There are 9 hidden switches. A switch that is on adds its own fixed numbers to the row, and there is some noise. The rows also spread widely along 10 directions, which tell nothing about the answers.
Known rows, each followed by its switches (1 for on, 0 for off):
[  2  -3  -7  -5 -16   4 -19 -15  12   8  10  -5  -1  14   3   5 -10  21
   3  16 -10  -7  20 -19 -12   1 -14   5   7  -1   2  -8  -5  12  -6  -9
   0  11  -4   4  -3]  0 0 1 1 1 0 1 0 0
[  2   3  -1  -7 -10  15  -6 -17  22 -12  18 -16  13   1 -25  -7   1   1
   6  34  -7   3 -11  -1   5  -9 -23   8  29  12  -8  -5  13   0  16   5
 -14   3  33  12 -14]  0 0 1 0 0 1 0 0 1
[  2  -5  13  12 -18  -5  11  -7  11  -1  27 -19 -16  -3 -12   3   4 -12
  13  -4 -16  -8  -2  12  -1  -3   2  -2  17  -3  -3   3  -3  11   1  17
  28  -1  22 -15  -1]  0 0 0 1 0 0 0 0 1
[ -7  -1 -21  -7   6  14  10  -2   3   5 -14   8 -10 -22  -2 -20  -1  17
  -1  10   7  -2   7  11  -6  -9  -6   8   2  24  -2   6  12 -25  -7  -6
 -14  17  -9  18   1]  0 0 0 0 0 0 1 1 0
[ -3  10 -13  -4  13   7  -9  -4   9  12 -20  25  18   4  15   9   7  10
   8   2  14   4  19 -15 -12   0 -23   7   6   4   6 -15  19 -20  -2  14
  -4  20 -10  29  -7]  0 0 0 0 0 1 0 0 0
[  1  -1 -15 -28 -27 -17 -28  24 -25  -1   3  -7  10  -3  18  11   3  59
  14  19   0   4  24  32 -28  14 -37  28  16  13  11 -41 -25  29 -14 -16
  45  33 -25 -16  -3]  1 1 1 1 1 1 1 0 1
[-20  -7 -10   4  12  18  14   1 -11   9  -9   5  -3  -4 -14  -7   1  -4
   3  18  20  12  -3  -2   9  -4   1  12  25 -13  17 -11 -16 -25  -6  -9
 -10  -2   9   8 -10]  0 0 0 1 1 1 1 0 0
[  1 -10   2  -3  -4  -3 -10   2  -9 -10   6 -23  -7 -10 -18  -7  17  20
  -1  14   0   8 -16  12  25  -2 -10   7  28   3   0  -9 -23  12 -19 -16
   4 -13  18  -9  -2]  0 0 1 0 1 1 1 0 0
[ 12   6  -4 -11  -8   5  -1  -8  11  -8 -20  54 -13   5  14  34 -10  16
  14  -3  17   6  27 -18   2  28 -25  11   8   5  38  31  29 -32 -14  31
 -18  -2   1  27 -11]  1 0 1 1 1 1 0 0 1
[  5 -11   7   6  -6  12  23  13  -4   7  -6  30 -21 -22   5  10 -29  10
   9  -1  22  11   2   4   3  27   5  14  -5  -6  36   6  14 -34 -18   8
   0  -6 -11  12   8]  0 0 1 0 1 1 0 1 0
[ 12  -5 -15  -2 -18  -9   9 -19  13   3   5 -20 -25 -15  -1  -4   3  10
   4   0 -11 -13  11   3 -20 -17 -11  13  12  24  -4  -2  12  -6 -23   3
  27  16  -4   1   3]  0 1 1 1 1 1 1 1 0
[ 17  -1  20  13 -19 -18 -19   8  13  13   3 -20  -4   6  18   2 -11  19
 -13 -33 -11   6   5   3  10  13 -13  -4   1  -1  -2 -23 -28  25 -25   0
  30 -21 -15 -19  -2]  0 0 0 0 0 1 0 0 0
[  0   4  -1   5   4   5   8 -22  -7  -7  10  14 -12 -20 -13  13  40 -13
  25   5  20 -13  -1  -5  -8 -14  -8  -9   7   1  20  30  30 -12  -1  23
   2   9  41  18   6]  0 1 0 1 0 0 0 0 1
[-39  -6   2  14  15  32  -6   4 -32  23  -7   2   4  -7 -18 -17 -11  10
   3  22  43  16  -7   1  19   1   7  -4  12 -47  50 -16 -41 -29  -2 -46
 -37 -27  15  10 -13]  0 0 0 1 1 0 1 1 1
[  9  -1   3   4  -6  -8  -3   0  13   6   9  -4   7  -4  10   4  -5  14
  18  -5  -9  -2  16   8 -22   4 -10   6   1  -3   6 -21  13   5  -4  16
  29  20 -10   7  -1]  0 0 1 0 0 0 0 0 1
[  0 -12  15  -4 -12   3 -10  11 -18   5   8   6  -4  -5  -3  20   3  24
  15  11  21  10   4   0  -2  21  -8   6   2 -21  33  -7 -13   3 -17  -1
  15 -12   7  -4   8]  1 0 1 1 1 1 0 0 0
[  9  -5   9   8 -10  -3  -3 -13  27   2  17 -22   2  16  -3   2 -12  -6
   1   0 -22   2   1  -7   8   7   1  -1  12  -8 -11 -15  -5  12  -1   6
  10  -7   5  -4  -7]  0 0 1 0 0 0 0 0 0
[ -4   0 -16 -10   6  -4   7 -12   4  -2   3  -4  17  18   1  13  13  -4
  22  23  -9  -2   8 -11  -6   5  -8  11  18  -8 -12 -20  14   2   8  15
  11  25   9  12  -4]  0 0 1 0 0 0 1 1 0
[-22 -14  -1  15  18  10  31   2 -15  -3   8 -16   3  -6 -27  -1  12 -35
  24  18  19  21 -27  20  23  -3  15   9  42 -37  12 -28 -17 -28   9   1
   2  -7  33   2 -15]  0 1 1 0 0 1 0 0 1
[-21 -21   2  13 -29  37   1   1  -4  23  35  -5 -45 -28 -16 -14 -30   5
  -3  19   9  -7   1  -4 -13  -5  29   1 -11 -12  24  19 -18 -17  -1 -32
 -16  -2  10  -9  16]  0 0 0 1 1 0 0 0 0
[  7  -3  -3   6 -41  13   9 -17  15   2  48  -9 -46 -27  -9  -4  -5   5
  14  10 -15 -23  14   0 -33 -10  -7   5  -5  31   4  33  27   0  -4  17
  23  25  24  -2  16]  0 0 0 1 0 1 1 0 1
[ 13  -3  12  -8   6  21  27  -2   3 -28 -14  40   3  -7 -20   4 -28  -5
  -8  26  25  19 -15   9  34  21  -3  16  25   5  35  25  10 -27   1  13
 -40 -27  20  20 -20]  0 1 1 1 1 0 0 0 0
[ 18  10  -5 -18 -18  -2   0  -9 -11  -9  13  56  -3   5  25  52   7   6
  25  13  11 -15  29 -34 -26  31 -20  10 -13  11  25  30  45   8   6  40
  12  33  11  17   8]  0 1 0 1 1 0 0 0 0
[ -5   0  -8  -2 -20   8 -25 -15  11  13  14 -13  -4  11   2  -3  -6  17
  -5  11 -11 -11  17 -22 -10  -8 -11   1   7   0  -2  -4 -18  15  -5 -16
   1   7   2  -3  -5]  0 0 0 1 1 0 1 0 0
[ 22   5   8   1  -4  -7  -5 -15   1  -5  11  18   2 -12   9  14  13   9
  13  -3   6 -10   7 -14 -16   4 -15  -5 -14   7  17  13  31  14 -14  25
  21   9  12  13  10]  0 1 0 0 1 0 0 0 0
[-10  -9 -18 -20  -1 -10 -25   7 -23   0   0  -4  13  10   5  14  30  34
  19  22   0   4   7   2  -3   7 -14   9  13 -10  -1 -23 -18  21 -11 -16
  15  16  -3  -3   2]  1 0 1 0 1 0 1 0 0

New rows, each followed by its switches (1 for on, 0 for off):
[ -9  -5 -14 -10   9  14   6  -5  -5  -7 -12  30  -7   9  -2  13   5   7
  11  13  13  10   6  -7  23  21   0   7  13  -8  16  17   4 -27  -5   7
 -36  -8   9  19  -6]  1 0 1 0 0 0 1 0 0
[ -4 -10 -13  -6 -27  12  13 -10  15 -11  16 -12 -39 -10 -21 -16 -15   2
 -12  16 -22  -6  -3  11  13  -9   6  12  25  29 -15  25 -13  -3  -5  -7
 -10   3  12 -14  -7]  0 0 0 1 1 0 1 0 0
[  3   1   5  -6  -1  14  -2  10  -7   2  -7  11   9 -15  -3 -12 -18  32
  -6  18  19   7   0   6   0   9 -23  12   3  12  23  -8  -2  -6 -12 -10
  -4  -6  -4  13  -1]  0 0 0 0 1 1 1 1 0
[ -1   1  -6   0 -19  14 -26 -11   5  16   3   5 -11  -1  11  -5 -18  31
 -12   7   0  -9  15 -21  -3   4 -10  -1 -11   5  15   7  -8   3 -11 -24
 -19  -4  -5   5   3]  0 0 0 0 1 0 1 1 0
[-11  -5   0   0   7  -2  17  12 -23   6  -2  15  19  21  11  18  -9   0
  15   8  13  16   9   8   3  33   1  14  13 -34  23 -32 -26  -1   1  11
  21   1  -8  -2 -10]  1 1 0 1 0 0 1 0 0
[  5  -5 -10 -19  -2  -3 -20   1   4 -14 -22   2  -3  -7  -9  -1  15  33
  -5   9   5  11  -5  14  23   0 -23   9  25  22  -1   3  -8  -5 -22  -7
 -13 -11   3   3  -8]  1 0 1 0 1 1 0 0 0
[ 11  -4 -12 -11 -21  -4  -4  -2  13   6  -9  -5 -17  -9   9  -4 -17  34
  -6   1 -10  -5  19   5 -13   2 -18  19  10  25   3  -7  -1  -6 -22  -7
  10  10 -23   1  -1]  0 0 1 1 1 1 1 1 0
[ -7   4  -8 -10   8  26  -8  -8   9  -2   4  15  23   6 -15  -8 -12   3
  -1  39  10   7  -2 -16   3   0 -11   7  13   0   4  -4   9  -6  17  -5
 -27   7  15  23 -14]  0 0 0 0 1 0 0 0 0
[ 18  -5  11   8  -9 -20  -3 -23   8 -13  22 -38 -13  -8 -14   4  36  -7
  11  -9 -14  -9 -18   8   9 -15  -1 -12  12   5 -17   3   6  24 -17  12
  28 -10  33 -12   8]  0 1 1 0 0 0 0 0 0
[ 15   9 -10  -6 -18  -1 -10  -8  13  18   4  48   1  17  46  31 -29  22
  12  -7  -4 -13  50 -42 -33  31 -19   8 -27   3  23   6  27   2  -6  28
  12  34 -31  19   6]  0 0 0 0 1 0 1 0 0
[-16 -18 -12  -4  18   3  35   7 -15 -18  -1  -8 -18 -25 -38 -24  25  -2
  10  19   6  15 -29  40  30  -7  17   8  36   3  -3   9 -15 -18 -11  -2
   4  -9  24  -7  -3]  1 0 0 0 1 0 1 0 0
[ -8 -11  13  32 -14  11   3   1   6  27  31 -38 -12 -18  -6 -29 -27   8
   1 -10  -1   6  -3  16  -9  -6   8  -4  -2 -20  17 -29 -33   0 -14 -17
  24 -15  -3 -12   3]  0 0 0 0 0 1 1 0 1
[ -8 -15  17  12 -13  37   3  -6   2  11  28  -1 -23 -19 -23  -7 -20   3
   2  26  18   1  -7  -4   0   3  15  -3  -7 -14  31  21   3 -17   1 -13
 -28 -19  25   9   9]  0 0 1 1 0 0 0 0 0
[-29 -14  -7   2   6  22   4  15 -41   9 -14  10 -27 -31 -13  -3  16   3
   1  14  42  15 -17  15  17  -4  12   5  16 -16  35   5 -32 -34 -13 -34
 -25 -15  17  -2   0]  0 1 0 1 1 1 0 0 0
[ 19  -1  13  -2  -4 -18 -13  -6  -3  -9 -14  31  -8  13  18  40  13  10
   9 -21   5   5   8 -20  25  30 -10  -6   2 -13  21  17   6   8 -22  20
  -2 -20   8   3   1]  0 0 1 0 1 0 0 0 0
[-8 -3 -8 -6  1  8 -3 -1  0  1 -2 10 -3  3 -2  4  5  6  3  4  4  6  2  2
 10  8  0  2  8 -1 -2  7 -3 -8 -3  6 -9 -1  6  5 -3]  1 0 0 0 0 0 0 0 0
[  0  -1   1 -23 -30   5 -23  -3 -16 -25  22   1 -15   5 -17  19  13  26
   6  34  -5  -5  -3   0  22  10 -22   8  26  11   8  28 -14  27   3 -14
 -19  -4  41 -12  -6]  0 0 1 1 1 0 1 0 1
[ -4 -11  -5  -2  -8  -5  -1  11 -14   9 -14   5 -23  -8  15   5  -3  25
  -1 -14   2   3  11  12  12  16   4   6   0  -2  11  -2 -15 -13 -22 -11
  -5  -4 -17  -5   4]  0 0 1 0 0 0 1 1 0
[-24  -5 -22 -10 -13 -10 -16  17 -32  12   7 -11  -4 -11  13  11  22  15
  19  11   8   2   3  17 -14  -5  -6  17  18 -10   2 -35 -29   9   0 -21
  33  33  -3 -19   0]  0 1 0 0 1 1 0 0 1
[-13   2   5  15   5   8 -10  -7  -5  22   6   7  13   6   4  -2  -8   9
  12   4  18   2  18 -14 -11   1  -7  -4   6 -34  34 -20 -16  -7  -4  -8
   3   0   2  13 -10]  0 0 0 1 1 0 1 0 1
[ -9  -7  -8   3  -4   9 -13  -8   7   8   0  -7  -6  12   2  -4  -9  11
  -1   5  -5   4   8 -10  12   4   1  -1  10  -9   2  -8 -18  -2  -7 -16
 -20  -8   0   4  -7]  0 0 1 0 0 0 1 0 0
[-11  14  -9  -8  10  -3  -2   3  -5   8 -32  26  34  34  20  19 -15   7
   6   5  14  17  23 -15   8  22 -31  20  31 -21  23 -38 -17 -14   3   4
   2   4 -16  17 -34]  0 0 0 1 1 1 1 1 1
[ -8   5  10  12  -7   1 -14  -9  -1  19 -14   9  -6  14  12  16 -14   3
  -2 -18  11   6  14 -17  15  12  -2  -6   6 -32  31  -5 -24 -15 -11 -10
 -10 -23   3   2 -12]  0 0 0 1 1 0 0 1 1
[-29 -18 -12   6 -13  25  15  -2  -4  13  35 -27 -14  -7 -29 -26 -15  -6
   6  42  -7  -3  -6   6 -12 -15  21  14  22 -12  -3 -14 -25  -5  12 -24
   5  17  15 -10  -1]  0 0 0 1 1 0 1 0 0
[-20 -16 -10   8  33 -10   3  18 -33  25 -38  23 -11 -22  20  11  29  15
  23 -24  32  11  10  10  -6   0  16  -1  -4 -36  33 -20  -9 -38 -29 -11
  10  11 -27  13   8]  0 0 1 0 1 0 0 0 0
[  3   5   3  -5  -9  -3 -29  -3  10   1 -10  -7  13  27  13  -1 -12  22
 -21  -9 -12   8   7  -6  29  14 -16  -3  15   1  -8 -15 -36  21  -9 -11
 -16 -24  -6  -8 -18]  0 0 0 0 0 0 1 0 0
[ -4   2  22  10  19  23  27  -7  -8 -14  -2  32  16  14 -20  14 -12 -33
   0  18  33  21 -20  -9  42  27   6  -2  23 -33  36  10  -4 -21  12  18
 -37 -40  39  17 -22]  0 1 0 1 0 0 0 0 0
[ 33   5  -9 -21  -6 -34  14 -10  24 -32 -40  30 -22  15  19  30  -2   2
  -8 -29 -19   2  13   5  29  16 -16  16  34  36 -10  25  12 -10 -21  40
   1  -3 -11   0 -24]  0 1 1 1 1 0 0 0 0
[-17   2   0 -17  22  13 -17  17 -30   3 -36  24  35  20   1  11  -1  28
  -3  25  33  22   6   1  27  24 -22  10  20 -25  30 -28 -27 -12   3 -25
 -39 -15  -3  20 -22]  0 0 1 1 0 0 1 1 0
[ -2   0  -7 -14 -17   0 -33  -5  -8   6 -20  28 -23  17  24  38   8  27
  -1 -13  11   0  17 -21  28  32  -8  -7  -8 -10  18  23 -12 -10 -17 -10
 -37 -22   1   3   2]  1 0 1 0 0 0 0 1 0
[-13  -7 -24 -10 -12  16  11   9   4   3  11  -2  10   5   2 -12 -43   9
   5  34  -5  11  10  20 -10  10   0  29  24  -2   2 -33 -15 -12  22 -11
  -7  29 -15   2 -19]  0 1 1 0 0 0 1 0 1
[ 19   9   3 -17  -3 -12  -6 -11  18 -21 -10   3  38  38   4  22 -10  -1
   0  14 -15   8   7  -7  14  21 -27  15  34   4  -9 -29  -2  22  11  23
   3   0   1   7 -31]  0 1 1 1 0 0 0 0 0
[  5  -5 -10  -9 -23  18  -6  -7  23   6  12  18  -7   6   6   7 -37  13
   0  17 -10  -4  18 -18 -13  14  -3  16   0   9   6   5  15  -8   7   3
 -14  20 -13  11  -2]  0 0 1 0 1 0 0 0 0
[-13  -2 -20  -6  -7  -4  -2  -7 -14  11  -5  11 -12   5  15  23  11  -4
  10   2   4  -2  10 -15   3   7   5   6   6 -14   5  -6  -6  -9  -1  -4
   3  17   3  -1  -1]  0 1 0 0 1 0 0 1 0
[ -3  -2   8  10   8  24  17  11   9  22   0  17  26  -8  -2 -16 -43   8
   4  21  22  16  11   1 -30   9  -8  19   4 -11  32 -36   6 -21   2   7
  16  13 -24  24 -11]  0 0 0 1 1 1 0 0 0
[-21  -2 -23 -18  -7 -16 -31   3 -44   6  -5  13 -12   9  22  46  55  29
  38   0  11 -10  22  -9  -1  18 -13  -1   1 -27  13   1  -7   5 -13  -7
   8  17  14  -4  13]  1 0 1 0 0 0 1 1 1
[  4  -6 -16 -11  -9 -15  16   6  -5 -13  -2   2 -28 -20   0   1  22  14
  10   0 -11  -3   1  19   3  -5 -10  15  23  34 -13  12   4   1 -17  11
  28  20   2 -12   4]  0 0 0 0 1 1 1 0 0
[ 14   6   0 -34 -25  11 -22   3 -23 -21   6  37   3   3   9  41   1  30
   5  36  22   2   2 -19  13  35 -38  16   2  15  23  21  17  12   2   0
 -24   1  27  11   2]  0 1 1 0 1 1 0 1 0
[-21  -9 -21   7  -2  16  21  -4 -11  12  12  28 -23  -6   3  10  -6  -4
  28   9  12   1  17  -8  -9  13  16   6   3 -22  27  16   6 -33  -1  10
  -3  17   5  12   2]  1 0 0 0 1 0 1 0 1
[  7  -3   2  -7  -4 -14  -3   5 -20 -11   1   0   6  10   7  22  18  17
  15   3   9  12  -3  10  17  26 -17   8  15 -11  11 -16 -15  12 -18   9
  20 -12   9  -6  -2]  1 1 1 0 0 1 1 0 0
[-20 -15  -7  20  30   6  27   7  -5  26 -11   3  12  -1   0 -14 -16  -7
  19   5  16  18   4   2  -6   3  22  10  13 -45  23 -45 -17 -30  -7  -8
  11   6 -24  15  -9]  0 0 1 0 1 0 1 0 0
[-20 -18  -5 -10  14  -2   6  50 -63   6 -19  19  -2 -30  14  18  25  25
  22   6  43  20  -7  39   2  20   3  18   5 -22  33 -34 -23 -15 -15 -19
  17  13 -15  -8  11]  0 1 1 0 0 1 0 0 0
[-12 -18  18   9 -15  20 -10  13  -6   8   2 -17 -18  -6 -18 -10 -27  14
 -20   9  15  21 -15  13  32   8   8   6  21 -23  25 -11 -52  -8 -17 -40
 -21 -42   6 -17 -10]  0 0 1 1 1 1 0 0 0
[ 10  11 -16 -18   0  -1   1  -9  13 -19 -31  20   0  12   5   1  -7  12
 -20  -1  -6   4  10   8  26   5 -23  13  31  33  -6  11  -7  -6  -5  10
 -25  -3  -5   7 -27]  0 1 0 1 0 0 1 0 0
[  6   2   2 -11 -20 -12 -15  16 -28  -8  10  22  -3  -9  20  25   8  26
  15   0   9  -3   8   9  -3  20 -15   7  -2   0  23   0  -6  21  -5   3
  22  15   3 -12   4]  0 1 0 0 1 0 0 0 1
[  0   6 -13 -19   0   8 -26  10 -10   3 -17  32  11  -7  16  -3  -6  49
  -7  14  15   3  20  -3  -7   9 -26   9  -6  20  18   0   0   1 -10 -16
 -18  15 -20  16  -3]  0 0 0 0 1 0 1 0 0
[ -5  -3  -8  11 -32  22  -5 -30  29  19  39   1 -10  24   4  11 -44  -6
  12  23 -15 -12  31 -42 -24   9   3   6   2 -22  17  -1   5  -9  13   2
 -10  15   7  13  -8]  0 0 1 1 1 0 1 0 1
[-11 -17   4  21 -11  19  11   3 -19  16  34  -4 -40 -43  -6  -2  10  11
  30   4  22  -6  -1   8 -22  -2  11  -4 -16 -17  38  12  10 -22 -16  -6
  13   6  18   5  28]  0 0 1 0 0 1 1 0 1
[  3  -5   5   9 -21   4 -13 -19  14  16  19  -2 -17   9  11  25  -4   1
  13  -6  -8 -13  23 -29 -18   7   3  -5 -11 -12  10   5  11   2  -7   9
   5   7   6   4  10]  0 0 1 1 0 0 0 0 0
[ 14  10 -20  -7 -31  18   2 -28  36  -1  12  36 -12  11  17  21 -38  -6
  -2  14  -6 -10  22 -44 -16  14 -17  13  -2  27   5  26  37 -17   9  27
 -19  21   2  23  -6]  0 1 0 0 1 1 0 0 0
[  9  -1  -9  -3  -6   8  25  -6   5 -16   8  12 -16 -13  -9  -3 -10  -4
   0  12   3   5  -9   6  12   5  -4  15  21  23   5  17  10 -13  -8  15
  -1  -1  16   4  -7]  0 1 0 0 1 1 1 0 0
[  9  11   8   2 -40  18 -34 -20   9  16  31  39  -6  26  26  34 -41  29
   6   4   4 -10  43 -53 -18  38 -22  -6 -27 -19  47  27   5  11  -4  10
 -15  -6   6  13   1]  1 0 0 1 1 0 1 0 1
[ -1   3 -19   2  12 -18   9  -1 -12   8 -24  45 -16  -1  34  30  29  12
  32 -35  11  -2  34  -3 -13  20  -7  -2  -8 -10  25  16  21 -28 -22  37
  20  21 -17  18   5]  1 0 0 0 0 0 1 0 1
[  5  -1 -18   1 -22  -2 -15 -15  30  22  15  -3  -6  -3  18   2 -16  20
  17  -1 -20 -16  36 -12 -45 -11  -8   8  -8   9   0 -11  23  -3  -3   6
  24  41 -22  12   3]  0 0 1 0 1 0 0 0 1
[-10  -6   0   5  -2  24   9  12 -13  12  13  18  -3 -12   1  -1 -15  12
   8  19  21   6   4  -2  -7  18  -4  10  -4  -6  25  -7   1 -13   1   0
  -3   9   3  11   6]  0 0 0 0 0 1 1 0 0
[ -3 -10  18   0  -1  30  27  22  -2   0  15  28  24 -11 -16 -11 -60  12
  13  45  22  22   3  20 -13  30  -1  27  10 -15  47 -20   5 -18  19   4
  -7   7  -6  19 -16]  0 0 1 1 1 0 0 0 1
[  4  -2 -12 -15 -10 -10  -2  10  -7  -3 -19  41 -14   7  22  25  -9  33
  17  -5   4   4  32   6  -1  32 -15  17   9   2  29  12   0 -13 -16  14
  -1   9 -21   7  -8]  1 0 1 1 1 0 1 0 1
[  1   0   5  -4 -17   8  -9 -14 -10  -8  28 -13   4   0 -13  -2  -2   8
   2  29   1  -5 -13  -8  14   7  -9   1   9  -2   6   1  -9  24   0 -14
  -3 -11  35  -5   3]  0 1 0 0 1 0 1 1 0
[-29 -13 -30   6  15   5   6  -6 -11  28   7 -11  -3 -13   0 -13  22   5
  28  11   4  -3  14   1 -34 -20  14   4  -1 -23   3 -26  -4 -18 -10  -8
  29  34 -14  10  11]  1 0 0 0 1 0 1 0 0
[ -5  -7   6  -2  21   4   8  18 -27  -5 -25  21  13 -13   0   9   4  10
   6   8  36  25 -15  14  22  16  -7  12  18 -20  36 -21 -14 -20 -14  -7
  -6 -12   0  11  -8]  0 1 1 0 1 1 0 0 0
[ 22   1  10  -5  -8 -13  -5  -2  -9 -12  -9   9  -5  -1  14  16   1  24
  -3 -12   5   2   3   9  20  24 -17   1  -1   6  16   3  -2  12 -24   6
   2 -18   1  -1   0]  0 1 1 0 0 0 1 1 0
[-11   3 -27   0 -27  31  12 -22  16  18  26  34 -32   0  13  17 -30  -5
  18  18  -2 -21  34 -34 -29  14   4   7 -15   5  17  36  39 -35  18  18
 -25  37   7  25   7]  0 0 0 0 0 0 1 1 1
[ 33   7  15  -7 -38  -8 -31 -19  23  -4  17   0   7  30  23  19 -41  32
 -16   0 -19  -9  25 -27  -1  26 -30   3  -2   7  14  -6 -11  41 -15   3
   4 -13 -10  -4 -11]  0 1 1 1 1 0 1 0 0
[ -2   2  -2 -16 -12   9 -20  14 -11  -2  -7  21  -8 -11  10   9   5  29
  -3   8  15   4   5   0   5  12 -21   6  -1  17  12   9   2  -1  -6  -5
 -13   1   2   2   5]  0 0 0 0 0 1 0 0 0
[ 18   5  -3   8  -4 -11   3 -21  15   3   8  10   0   4  20  15  -6   6
  20 -16  -3 -10  24  -9 -20   8 -13  -1  -6  -2  17  -2  26  -2 -10  29
  21  16  -5  18   0]  0 1 1 0 0 0 1 0 1
[ 25  15  -1  -4  -6 -34 -10 -12  22  -7 -17  24   6  21  27  31  13  15
  15 -36 -15  -4  28 -10   1  19 -27  -3   7   6   3   4  17  10 -21  43
  33   5 -12   6 -11]  1 0 0 0 1 0 0 0 1
[ -3  -7   1  10  -1   1  13 -12  -2   8  21   0  -9  -5  -8   2  12   0
  23   8   3  -7   8  -7 -18   3   4   1   1 -15  16   2   8   0 -12  15
  27   7  11   7  10]  1 0 0 1 1 0 1 0 0
[ -7 -15   5   3 -25  20   1   2   0   7  27 -12 -16  -2 -14  -8 -37  13
  -4  28  -7   1   0   1   1  10   8  11  11  -8  13  -5 -27   6  -1 -23
  -7  -6   2  -9  -1]  0 0 1 1 1 0 1 0 0
[  2  -4  -1 -19 -11  13 -15   4 -31  -6  12  33   2  -4   4  26   3  38
  17  32  28   0  11  -6  -9  29 -18   9  -8  -7  42  13   7   9 -10  -3
  -8   4  11  11   8]  1 1 1 1 1 0 1 0 0
[ 16  16  16  25   3   6   5 -39  36   6   1  31   0  19   9  23 -10 -23
  11 -24   7  -6  21 -44  -2  11 -10 -18  -3 -19  31  27  35 -23  -4  45
 -13 -15  20  34 -10]  0 0 0 1 0 0 0 0 1
[ -8   2  -2  -2 -13   7  -5   5 -10   5  11  26   0  11  14  15 -24  12
   9   8   5   5  16 -11   7  26  -3   9   7 -19  25   0 -17   1   3  -1
  -6   4   2  -1  -9]  0 0 0 0 1 0 1 0 1
[  9   2   3 -11 -28  -3 -20   5 -11  -1  14  11 -13  -1  14  25   9  33
  18   7   3  -9  23  -2 -17  18 -28  10   1  10  19   6   6  13 -10  10
  15  15   7  -1   7]  0 0 1 1 0 1 1 0 1
[  4 -12   5   2 -13   6  13  14 -11   3  16  17 -11  -9   9  13 -22  16
  16  13   9   7  10  -2  -8  30   0  17   0  -8  27  -8   3  -4 -10   5
  17   8  -6   2   9]  0 0 1 0 1 1 1 0 0
[ 12  11  -2  -8  21  -6  -2  12   7   8 -37  46  42  -1  25  12 -14  31
  19  -1  26  18  30   0 -25  20 -38  16   5  -3  39 -36  28 -22  -6  25
  15  25 -39  40 -17]  0 0 1 0 1 1 0 0 1
